The rows come from 5 hidden closed curves, with some noise, and rows from the same curve form a group. Each curve winds through 8 dimensions. The rows are also pushed far along 5 directions, which tell nothing about the answers.
In the rows, 128 means zero.
Some rows, each with its group after it:
[147 159  92 161 106 137 131 159 143 123 107 182 140 114 159  92  94 147
 124 131 141 172] : paz
[125  64 138  87 116 157 162 172 172  86 180  51 129 132 118  95  84  69
 129 153 101 116] : Govo
[139 177 106 134  97 174 154 190  62 102 128 140 127  91 181  95 109 116
 131 153 135 181] : zile
[155 125 109 162 140 117 124  98 166 150  78 179 109 109 111 135 117 142
 116  84 152 128] : Govo
[139 154 148  91 142 132 104  87 127 127 134 108 119  74 152 132 150 103
 170 132 117 128] : zile
[ 94 104 160 101 112 152 138 175 103 100 162  78 137 146  88 146 125 118
 135 124 119 107] : Govo
[133 153 104 158  74 114 139 165 120 117 103 167 157 122 138  87 113 142
 147 130 143 171] : paz
[149 170 137 162 183 137  87  71 164 161  90 184 101 130 126 186 146 171
 132  96 145 136] : zukam
[ 97 108 156 136 128 124 141  93 129 142 129  95 137 170  64 135 140 125
 140 129 103  85] : zukam
[ 93  64 111 154 120 136 165 172 147 119 138 146 127 199  95 102 103 154
  82 117 130  87] : paz
[166 118  96 161 171 152 130  73 202 158 113 172  88 123 132 171 122 125
  90 120 148 124] : zukam
[127 139 112  99 111 131 115 137  94 125 158  92 151 104 135 120 135 101
 125 168 114 145] : Kan
[ 53 122 155 131 134 141 103 160 100 147 150 162 139 209  86 149 150 206
 106 106 128  82] : paz
[100 183 105 139 110 154 106 172  62 154 152 170 150 129 148 134 127 181
 110 150 138 156] : Govo
[173 154  94 117 172 186 115 119 170 119 158 110 112  76 184 137  66 101
  91 156 125 137] : Govo
[105  78 159 110 166 158 127 128 170 132 151  98 100 161  84 145 119 126
 116 101 124  77] : paz
[116 124 118 120  98 127 138 136 120 127 134 134 137 117 127 109 123 124
 126 125 135 111] : zukam
[ 95 172 146 130  70 122 123 163  60 121 120 143 174 129 105 108 148 144
 170 140 107 161] : Govo
[160 183 108 117 124 128  86  95 124 151 133 141 127  76 171 146 167 116
 157 155 151 179] : zukam
[124 129 137 134  95  80 127 136  80 134  79 154 134 112 100 127 176 136
 162  93 140 160] : Govo
[ 66 158 148  96  72 118 105 189  24 123 170 102 186 157 110 126 158 153
 133 161 113 130] : paz
[ 84 146 186  72 117 128  70 131 108 131 164  95 156 138  91 156 167 134
 167 130 103 121] : Kan
[119  89 130 131 163 120 146 161 129 112 121 132 114 169 146  96  94 143
  75 112 115 100] : zukam
[ 86  89 163 137 160  99 134 111 135 142 128 126 131 212  95 137 130 166
  96 113 100  66] : Kan
[137 121 112 156 152 160 165 160 129 115 116 161 109 142 149 123  83 138
  76 126 114 132] : zukam
[147  72  92 127 191 172 157 115 181 110 167  68 109 140 127 127  63  98
  67 153 110  78] : zile
[108 183 100 135 138 169  95 176  71 137 161 156 151 143 159 139 115 177
  85 161 128 151] : zukam
[158  95 112 155 163 104 150  81 171 123  87 129 106 136 126 127 107 119
  92 102 138  84] : Govo
[ 81 120 156  96 147 131  88 158  79 123 158 113 140 154  97 166 149 174
 115 108 126  90] : Kan
[ 97 172 121 111 138 161  73 180  60 142 164 129 148 118 123 140 133 182
 130 130 142 147] : zile
[ 99 101 129 114  63 117 175 203  43  65 142  76 167 152 106 103 150 102
 142 161 111 138] : Govo
[127 181 129 136 161 140  64 133 106 149  97 219 109 116 145 173 171 188
 119  91 151 164] : paz
[129 105 173 132 186 103 106  71 192 146  89 145 109 160  99 143 120 138
 110  85  93  92] : Kan
[ 99 126 169 123 131 118  98  89 135 147 128 123 139 156  54 196 168 148
 144 105 120  93] : Govo
[140 108  71 172  76 106 172 184 103 106 104 170 137 144 140 109 124 138
  91 127 172 148] : Kan
[201 144  71 147 131 126 156  75 143 120 107 113 108  51 181 118 121  74
 144 154 154 159] : Govo
[107 166 168 130  89  65 113 103  75 129 119 112 161 145 116 168 193 155
 191 128 142 130] : zukam
[105 142 152  97 162 178  99 126 140 130 196  92 117 139 144 163 132 143
 142 150 128 104] : zile
[153 117 127 168 121  94 172  86 149 137  76 155  97 123 142 109 143 120
 157  99 154 125] : zile
[ 95 111 159 154 147  98 120 123 127 147  99 173 122 218 101 158 150 170
  62  97 123  77] : paz
[108 121 127 118 158 162 131 140 127 129 151 142 114 143 147 132 104 144
  75 131 110  90] : zile
[115 147 141 109 167 167 103 106 110 155 149 134 104 113 127 172 142 142
 115 121 123 108] : zukam
[126 163 105 155  95 115 117 155  92 139  89 177 155 116 119 104 119 152
 121 118 132 165] : zile
[130 172 165  88  98 107  89 107 107 121 137 103 147  77 129 159 174 118
 206 124 134 149] : zukam
[156 139  82 136 111 161 135 188 144 102 152 136 126 106 181 106  94 124
 116 151 162 172] : zukam
[143 188 139 135 109  89 108 109  79 140  84 166 131 107 171 123 173 135
 151 126 140 164] : Kan
[123 192 134 104 106 166 103 191  66 115 145 136 149  88 161 119 119 135
 146 149 116 191] : Kan
[115 125 174  82 133 102  90  86 119 152 134  90 127  97  88 155 177 114
 182 109 116 124] : Govo
[109 121 148 144 111 103 122 121 116 133 102 137 142 157  71 156 150 145
 129 100 133 106] : paz
[135 153 118 161 133 104 122 128 105 154  92 194 124 137 139 152 143 166
 106 112 141 157] : Govo
[ 96 121 128 137 148 144  97 186 117 144 128 193 117 190 126 137 134 185
  64 108 136 133] : Kan
[135 159 131 163 100  89 127  62 136 153  81 153 146 119  94 138 152 137
 169 114 134 126] : Kan
[ 99 183 150 105  98 148 109 169  46 120 143 112 161 100 122 118 132 144
 172 140 111 157] : Kan
[152 105 149 100 122 104 135  55 165 107 117  51 131  86  95 116 145  58
 192 131 109 104] : Govo
[126 159 148 151 177 130 107  61 149 163 112 160 104 146 135 169 138 170
 122 102 138  83] : Kan
[161 126 122 102 129 164 144 132 173  96 158  78 119  90 166 102  98  67
 153 166 116 154] : zile
[143 141  77 148 130 161 137 168  90 130 128 160 108 108 164 119 119 142
  91 132 167 147] : Kan
[117 132 136 105 183 144  78 101 154 174 161 119 124 129 120 138 111 146
 111 134 101 118] : zile
[144 200 121 152 121  94  76 105 121 158  91 197 146 114 156 138 155 169
 147 124 143 179] : zile
[ 88 107 147 154 135 140 153 155 113 127 125 141 125 200  98 126 116 164
  94 110 122  82] : paz
[168 141  97 172 141  91 134  61 169 173  79 183 101 116 167 107 136 133
 123 114 162 133] : paz
[114 118 147  95  99 161 142 172 130 118 172  97 127 119 132 112 119  95
 148 151 114 151] : zile
[135 142 138 138 144  98 106  66 119 168  98 148 111 132 118 169 179 135
 122 110 145 111] : paz
[116 145 127 115 150 145  80 129 135 138 150 138 133 126 125 152 132 160
 128 120 138 124] : zile
[ 87 155 161 154 117 107 102 112 107 137  97 174 145 182  86 166 165 192
 135  89 141  87] : zile
[113  90  98 131  81 132 174 230  89  97 160 115 137 153 150  92 101 128
  91 146 154 136] : Govo
[175 147  72 121 155 171 108 106 173 140 147 137 110  71 180 110  99  98
 111 159 138 158] : Kan
[135 176 113 120 117 177 117 156  86 130 153 120 118  85 161 124 134 126
 160 149 156 170] : zukam
[112  74 129 142  59 106 207 176 102  86 115 100 139 142  89  97 120 103
 147 113 139 110] : zukam
[ 92 151 137 146 136 110  91 141 101 148 107 188 146 158 106 131 144 210
 136  93 133 125] : paz
[153  77 127 110 114 129 160 107 178 100 140  52 134 107  84 131 110  51
 145 145 106 120] : paz
[106 121 143  76 134 139 100 137  96 130 207  38 153 109  98 172 139 122
 163 162 115 129] : paz
[161 193 146 144 163 107  81  80 121 148  83 165 111 106 164 152 167 152
 162 111 146 169] : zile
[146 122 104 115 145 144 110 101 170 138 142 117 121 103 141 113 117 103
 119 145 126 125] : Kan
[148 118  80 161 104 159 180 206 107  84 129 133 143 123 138 117  73 124
  94 146 135 167] : zukam

New rows. What belongs after each?
[115 121 135 134  95  57 123 125  75 132  94 129 159 141  94 132 171 142
 137 113 130 130] : paz
[155 170 137 107 204 185  63  95 175 153 131 165  83  84 160 179 119 141
 107 102 135 134] : Kan
[116  95 161 147 184 115 121  71 167 155 106 132 109 188  69 180 149 142
 101 104 104  83] : zukam
[163  79 114 161 153 108 179 113 186 105  83 141 110 138 130 116  71 111
  79  99 118  99] : Kan
[ 72 142 195 144 116  85 109 103 100 145  92 164 137 189  79 148 195 190
 182  82 129  99] : paz
[153 134 129 100 138 156 126 111 158 119 157  85 110  73 153 118 128  94
 192 145 133 150] : Kan
[134 147 107 139 115 169 164 197  93 100 146 146 119 124 183 123  97 135
 107 150 136 164] : zukam
[131 129 136 114 101 118 116  86 142 130 120 104 135  99  92 137 154 101
 167 117 139 109] : Kan
[101 140 138 171 150 124 115 142 112 148  87 217 108 175 123 136 149 213
 122  75 152 122] : paz
[144 139 111 113 130 189 131 117 171 127 178 103 128  98 131 157 106  89
 130 173 111 145] : zukam
[145  55 133 131 168  88 159  69 210 131 106 116  96 149 130 105 103 104
  96 101 118  65] : zukam
[ 93  81 131 112  99 130 164 150 103 108 168  74 152 170  93 127 137 103
 114 165 102  96] : paz
[184 162  68 159 130 163 151 118 150 105 115 146 128  84 174 127  90 100
 107 165 129 168] : Govo
[160 171 130 144 108  96 123  76 146 128  90 134 145  99 140 132 128 113
 155 129 129 139] : Govo
[ 94  91 155 151 115  94 155 124  94 123  79 136 140 171  53 120 155 141
 136  95 102 103] : Govo
[132 112 159 109 104 118 142  98 170 118 141 100 122 116 115 150 150  93
 177 125 130 116] : zukam
[126  86 123 135  91  98 165 133 104 113 103 113 136 122  76 121 164  98
 159 124 121 146] : Govo
[146 125  75 121 113 159 151 161 105 115 146 107 127  92 169  70  93  90
 102 167 132 149] : Kan
[131 195 134 132 103 139 117  77 109 146 126 134 133  84 141 141 159 131
 196 138 146 137] : zile
[130 118 153 118 105 122 152  96 160 114 140  84 137 136 115 127 132  84
 160 154 106 118] : zile
[103  78 148 127 150 128 157  94 145 135 133  97 114 161  85 116 134 118
 138 125 101  84] : Govo
[153 155 110 172  87  86 142 134  85 116  63 170 140 100 121 139 161 141
 167 103 158 183] : paz
[112  41 130 128 146 149 167 148 207 123 170  96 119 188  83 129  68 112
  72 129 106  76] : Govo
[149  91  75 129 111 137 165 185 119  85 145 108 135 103 144 109  89 108
  98 141 143 142] : Kan
[140 130 131 143  65 113 182 112 110 102 100 101 132  96 116  98 144  86
 198 127 149 130] : zile
[175  65 105 131 138 101 169  92 191 122 113  79 114 109 119 102  91  56
 103 133 120 111] : paz
[105 158 141  97 106 165 107 144  81 128 181  66 156 108  96 154 142 117
 168 164 121 141] : zile
[115 190 136 145 116  74  77  99  73 164  88 187 156 136 129 153 182 181
 130 117 136 144] : paz
[151 163 145 108 156 136 100  65 164 147 132 118 114  97 165 124 139 100
 159 149 106 144] : zukam
[153 138 145 117 152  81 103  58 119 149  96 107 119  83 116 150 170 113
 175 108 128 137] : paz
[ 94 163 158  96 164 159  82 126 117 142 161 132 136 139 143 141 118 159
 111 135  95 104] : zukam
[133  49 107 128 145 155 187 163 160 111 142  97 104 135 113  84  68  92
  90 125 110 109] : Govo
[ 85 108 162 104 164 130 112 136 104 150 164 102 115 171 122 135 147 160
 125 120 124  91] : paz
[132  42 144 137 164 109 159  94 215 134 132  83 106 180  80 125 105 101
 115 113 115  84] : zile
[174 151  81 138 147 168 119 133 172 137 129 146 119  78 168  96  73 109
 116 148 129 181] : zile
[126 116 109 192  87  97 177 126 124 129  74 166 141 167  95  97 124 137
 122 115 137 124] : zukam
[121 163 131 124  72  85 132 114  75 127 123 109 161 101 140  96 162 128
 199 147 136 143] : zile
[142 151 137  93 186 166  85  78 150 131 151  95 106  88 150 144 132 112
 143 136 119 111] : Govo
[128 125 101 161 110  98 142 134  91 134  99 143 146 150 118 112 136 139
 104 132 136 132] : zukam
[110  88 115 160 126 126 158 195 135 111 105 164 125 171 121  71  81 168
 100  93 135 120] : paz
[ 99  99 177 100 145 119 119  79 136 138 145  75 119 135  71 155 173 124
 197 111 118  90] : paz
[108 121 137 111 165 120  98 119 105 131 146 102 132 141 118 140 139 159
 124 118 130  91] : zile
[161 126  75 149  56  96 172 134 115 107 125 105 151  91 145  99 131  92
 160 158 168 158] : zukam
[182 167  96 152 133 126 129  95 159 123  96 150 125  80 171 123  98 110
 120 132 141 152] : Govo
[139 160  95 108 122 171 110 182  83 128 161 119 130  87 164 121 104 120
  99 155 141 165] : paz
[170 152 102 163  88  94 168 113 137 116  94 145 133  99 175  94 130 105
 170 147 146 177] : Kan
[122 106 141 124 118 109 132  96 126 136 114  96 138 116  62 141 144 111
 160 111 118 113] : Kan
[122 114  97 152  59  90 171 163  90 129 113 139 143 141 140  66 133 124
 133 137 158 140] : paz
[140 142 104 145 151 122 129 118 117 137 109 161 117 128 171 100 126 145
 111 132 130 134] : Govo
[103  88 146 121  61 116 178 201 102  85 133 118 137 154 113 109 134 115
 141 118 139 130] : zukam
[112  98 114 116 174 155 125 147 111 119 145 117 127 148 118 125 107 136
  70 138  95 103] : Govo
[ 88  82 143 115  65 105 180 179  57  93 127  87 143 151  92  81 162 106
 163 128 123 116] : paz
[124 169  99 113 103 168 121 196  57  97 150 128 137  96 178  96 128 134
 135 155 149 164] : Govo
[141 154 139 139 193 148  75 122 160 158 101 201  88 133 147 165 133 175
  99  85 144 149] : zile
[ 96 105 167  80 162 181 112 167 145 102 194  79 130 153 113 165  88 130
  92 134  93  82] : Kan
[144 135  84 165 134 124 136 138 107 135  80 188 120 108 139  97 117 157
 112 104 147 146] : paz
[ 93  46 117 126 137 138 172 211 103  95 156 110 126 205 108 124 104 134
  40 133 115  92] : paz
[123 151 167  86 166 147  68  86 143 162 152 114 111 119 122 173 172 118
 149 135 112 139] : Kan
[103  83 147 135 102 144 168 179 142 105 119 130 128 173  89  99  96 116
 101 109 111 106] : zile
[130 137 128 108 169 194 108 114 175 151 180 104 118 121 130 140  86 112
 106 160  97 127] : zile
[131  99 111 137 109  99 162 128 110 124 103 113 131 137 124  73 122 102
 109 131 123 110] : Kan
[141  92 106 155 127 116 170 176 124 110  82 161 112 139 137  74  90 124
  82 101 128 135] : zile
[ 72 128 153 118 139 127 111 130  66 142 155 111 141 177  98 152 160 172
 118 127 122  76] : Govo
[124  83 115 146 114 140 165 178 170 115 138 139 126 162 111 116  75 127
  84 120 130 121] : Govo
[124 121 138 140  76  88 148 121 142 116 102 118 155 130  98  88 130 113
 182 122 124 135] : paz
[141 153 149 129 184 113  99  27 178 173 122 125 116 133 143 144 133 127
 129 136 102 101] : paz
[106  97 133 150  85  90 150 127 141 140 108 139 138 157  82 107 134 143
 146  93 153  95] : Govo
[ 89 162 166 129 134 110  90 107 109 145 129 141 141 173 123 148 152 185
 132 107 141  76] : Govo
[153 115 130 122  93 111 155  61 167 110 129  67 141  95  97 140 146  64
 191 147 127 113] : zile
[ 62  60 158 149 127  92 150 177 105 138 104 171 130 233  65 113 140 189
  83  81 113  85] : Govo
[147 172 129 118 120 102  86  81 120 152 123 135 133  97 149 151 182 121
 167 143 146 161] : zukam
[120 142 132  87 146 180 116 173  76  93 173  86 128 113 150 143 133 114
 121 163 106 146] : Govo
[134  85 119 123 135 107 150  85 143 131 138  64 137 137  96 122 128  87
 125 155 107  99] : zukam
[121 202 119 103 146 176  55 142  97 150 162 146 144 101 154 153 139 154
 124 157 123 168] : zukam
